The groups are shells around one centre, one inside the other: the same stretched ball of 4 dimensions in 7 sizes.
Known rows, each followed by its group:
[  0.7  -6.2   4.4   5.6  -9.1 -19.4   3.3   5.5] -> Mepu
[ 15.2   8.3   0.3   5.3  23.7 -28.6  31.7  15.0] -> zef
[  0.7  -4.3 -19.4 -25.9   5.2  -2.0  16.3 -35.8] -> baz
[ -4.2   3.8   6.6  10.0  12.1 -29.4  29.8  20.6] -> Mepu
[ 13.2   7.8   9.6  20.2  23.8 -36.2  34.7  33.5] -> Mepu
[-30.2 -14.5   3.2  -0.4 -21.5 -11.3   6.1  -5.7] -> baz
[ 28.9  -4.9 -11.2   2.2  22.6 -12.4  24.7  -9.2] -> bub
[-40.1 -26.0 -10.4 -19.8 -35.8   8.7  -5.8 -41.6] -> bub
[-10.8 -26.7   1.6  18.5 -11.0  -6.1  12.1  -3.9] -> Zopa
[-13.5  -2.1  22.4  25.3 -13.0 -35.9   7.7  39.5] -> Zopa
[-19.6  -2.4  20.0  20.9 -12.7 -33.5  11.1  34.4] -> lum
[-11.1  11.2   7.1  -5.9  -2.6 -31.0  13.2  14.8] -> Zopa
[ 12.1  -4.7 -23.4 -26.2  11.5   0.3  17.6 -40.1] -> zef
[ -0.9 -24.2 -12.6  -2.4  -7.1   4.1   8.5 -29.9] -> lum
[ 25.1   0.7  12.1  33.1  23.5 -35.3  30.3  38.6] -> tudu
[-18.6 -14.6 -14.9 -20.0  -9.5   2.2  12.0 -35.9] -> baz
[ -7.4  -4.5 -16.4 -21.8   6.0  -4.4  22.3 -29.9] -> Mepu
[-20.1  -1.2   4.6  -7.9 -18.4 -19.9   1.3   0.4] -> Zopa
[  7.5   6.7  -8.1 -16.5   7.5 -17.7  14.5 -10.3] -> lum
[-20.6 -25.2   5.3  12.1 -27.4  -7.1  -3.0  -4.6] -> bub
[-22.3 -24.4   1.1   7.3 -21.9  -4.7   3.8 -10.6] -> baz
[ 13.1 -20.1  -9.9   3.9   0.0  -2.0   9.3 -19.8] -> tudu
[  3.8   4.1  16.9  26.4  10.5 -38.5  25.3  41.1] -> baz
[-16.9  10.2  18.3  11.1  -3.5 -39.8  17.4  36.6] -> Mepu
[ 13.6  -2.2 -16.9 -19.3   9.8  -6.3  15.1 -27.6] -> lum
[ 23.4   5.6  -5.5   4.6  31.3 -23.7  36.6   7.1] -> tudu
[-18.5  -4.2 -19.1 -34.3  -4.9  -0.1  13.9 -41.2] -> tudu
[ 29.8  -5.4 -18.5  -7.8  24.2  -6.1  25.2 -23.2] -> tudu
[ 16.5  10.2   5.2  10.8  22.5 -33.6  29.8  24.6] -> lum
[-30.8  -7.0   8.3   1.6 -18.8 -19.8   8.6   6.5] -> zef
[ 16.0   0.7 -12.4  -7.4  22.8 -13.7  30.1 -11.8] -> Zopa
[ 13.2  21.3   4.5  -3.0  20.8 -38.1  26.4  23.1] -> bub
[-14.7 -28.3 -14.9  -6.5 -10.9   9.1  11.8 -37.6] -> zef
[ 28.9  14.1   7.9  15.2  26.2 -38.9  27.2  32.9] -> bub
[ -5.1  12.0   3.9  -6.1   5.6 -30.1  19.5  12.8] -> zef

New rows, each followed by its group:
[ -1.6  -9.8  12.2  23.5  -4.7 -24.9  12.1  22.8] -> baz
[-16.9   1.1 -13.6 -33.0  -8.7  -6.9   7.8 -31.4] -> bub
[  8.0   4.6  15.1  21.8   7.1 -36.7  18.3  36.1] -> baz
[ -5.0  14.7  23.1  21.9   6.9 -48.2  23.7  52.4] -> Mepu
[ -7.4   5.4   1.5  -9.1  -3.8 -23.1  10.3   2.5] -> baz
[ 26.5  -3.7 -14.4  -4.0  23.3 -10.3  25.9 -15.4] -> Mepu
[  7.3 -13.5  -7.0  -2.7  -6.7  -6.5   2.6 -16.9] -> tudu
[-15.5  -7.9  11.3  11.3 -16.5 -22.8   4.2  14.7] -> baz
[ 16.6 -14.6  -2.5  15.8   9.1 -12.6  18.5   0.3] -> Mepu
[ -2.5  -7.5  22.4  41.7   3.5 -36.0  24.1  47.4] -> bub
[  0.5 -25.2  -1.7  19.8  -0.5  -6.1  18.2  -4.5] -> bub
[  4.5 -28.6 -10.0  10.6  -0.6   2.8  15.5 -21.6] -> tudu
[ 11.7  -8.0  11.7  29.9   7.7 -27.7  20.0  28.6] -> Zopa
[ 18.5  12.2   4.9   7.9  21.2 -34.2  26.5  23.6] -> lum
[ -3.3 -22.3 -21.0 -16.0  -3.9   9.9  11.8 -45.2] -> baz
[  9.7 -20.2  -8.6   5.0  -0.9  -2.7  10.1 -17.8] -> Mepu
[ 16.6  -1.6 -13.9 -11.9  14.9 -10.0  20.2 -18.9] -> baz
[ -0.3 -19.7 -12.0  -6.2  -7.7   1.3   6.4 -28.5] -> baz
[  0.2  -7.4  22.3  40.2   0.7 -35.7  19.1  46.1] -> Mepu
[-35.6  -9.2   6.9  -4.2 -27.9 -16.0   0.2  -1.0] -> Mepu
[ -2.3 -29.6 -28.2 -23.7 -10.2  20.7   4.1 -63.6] -> bub
[ 16.7 -12.7   7.1  30.6  11.7 -22.2  22.9  21.0] -> tudu
[ 11.0  -8.7   4.2  18.6   7.4 -20.8  19.0  13.3] -> baz
[-30.6 -13.5 -11.9 -26.1 -23.3   1.5   1.2 -37.0] -> Zopa
[  2.1 -21.3 -14.8  -5.9  -2.9   3.8  10.9 -31.9] -> baz
[-19.8 -34.8 -24.7 -18.7 -15.5  21.5   8.8 -60.4] -> tudu
[ -6.9  -8.1  15.7  24.3  -8.3 -28.1  10.7  27.9] -> baz
[-24.1 -17.5  -7.5 -17.9 -30.1   0.6  -8.9 -31.4] -> tudu
[-32.5 -25.4 -25.8 -38.4 -27.0  20.1  -1.6 -68.1] -> tudu
[-25.9 -13.1  10.8  10.9 -21.9 -18.5   4.3   9.9] -> baz
[-11.8 -32.8  -8.5   6.1 -15.4   6.3   6.9 -26.9] -> Mepu
[ -4.2  14.6  25.3  28.1  11.0 -50.7  28.8  58.9] -> tudu
[-17.3  -4.6   4.3   3.7  -3.8 -20.4  18.9   6.8] -> baz
[  4.3  -4.8   5.6  10.0  -2.9 -22.2   8.8  11.1] -> lum
[ -5.8  11.3  21.5  20.5   2.8 -44.4  19.6  46.7] -> zef
[-32.0 -17.0 -10.1 -22.8 -28.2   2.5  -2.9 -36.1] -> Zopa
[  4.7 -25.1 -19.8  -8.1  -0.4   9.5  12.8 -40.9] -> Zopa
[ 16.8  11.0   7.6  17.3  28.8 -37.1  37.8  32.5] -> tudu
[ 19.2  23.9   7.9   3.1  24.9 -43.2  28.2  32.6] -> tudu
[-28.7 -31.9 -20.1 -23.8 -29.7  18.7  -4.1 -58.3] -> Mepu
[-32.0 -25.2  -3.6   0.0 -20.6  -0.3  10.0 -20.0] -> Mepu
[ 12.3   1.3  12.4  20.1   4.4 -32.4  13.1  29.3] -> Mepu
[-13.0 -11.7   7.0   8.6 -16.7 -17.2   2.9   5.6] -> baz
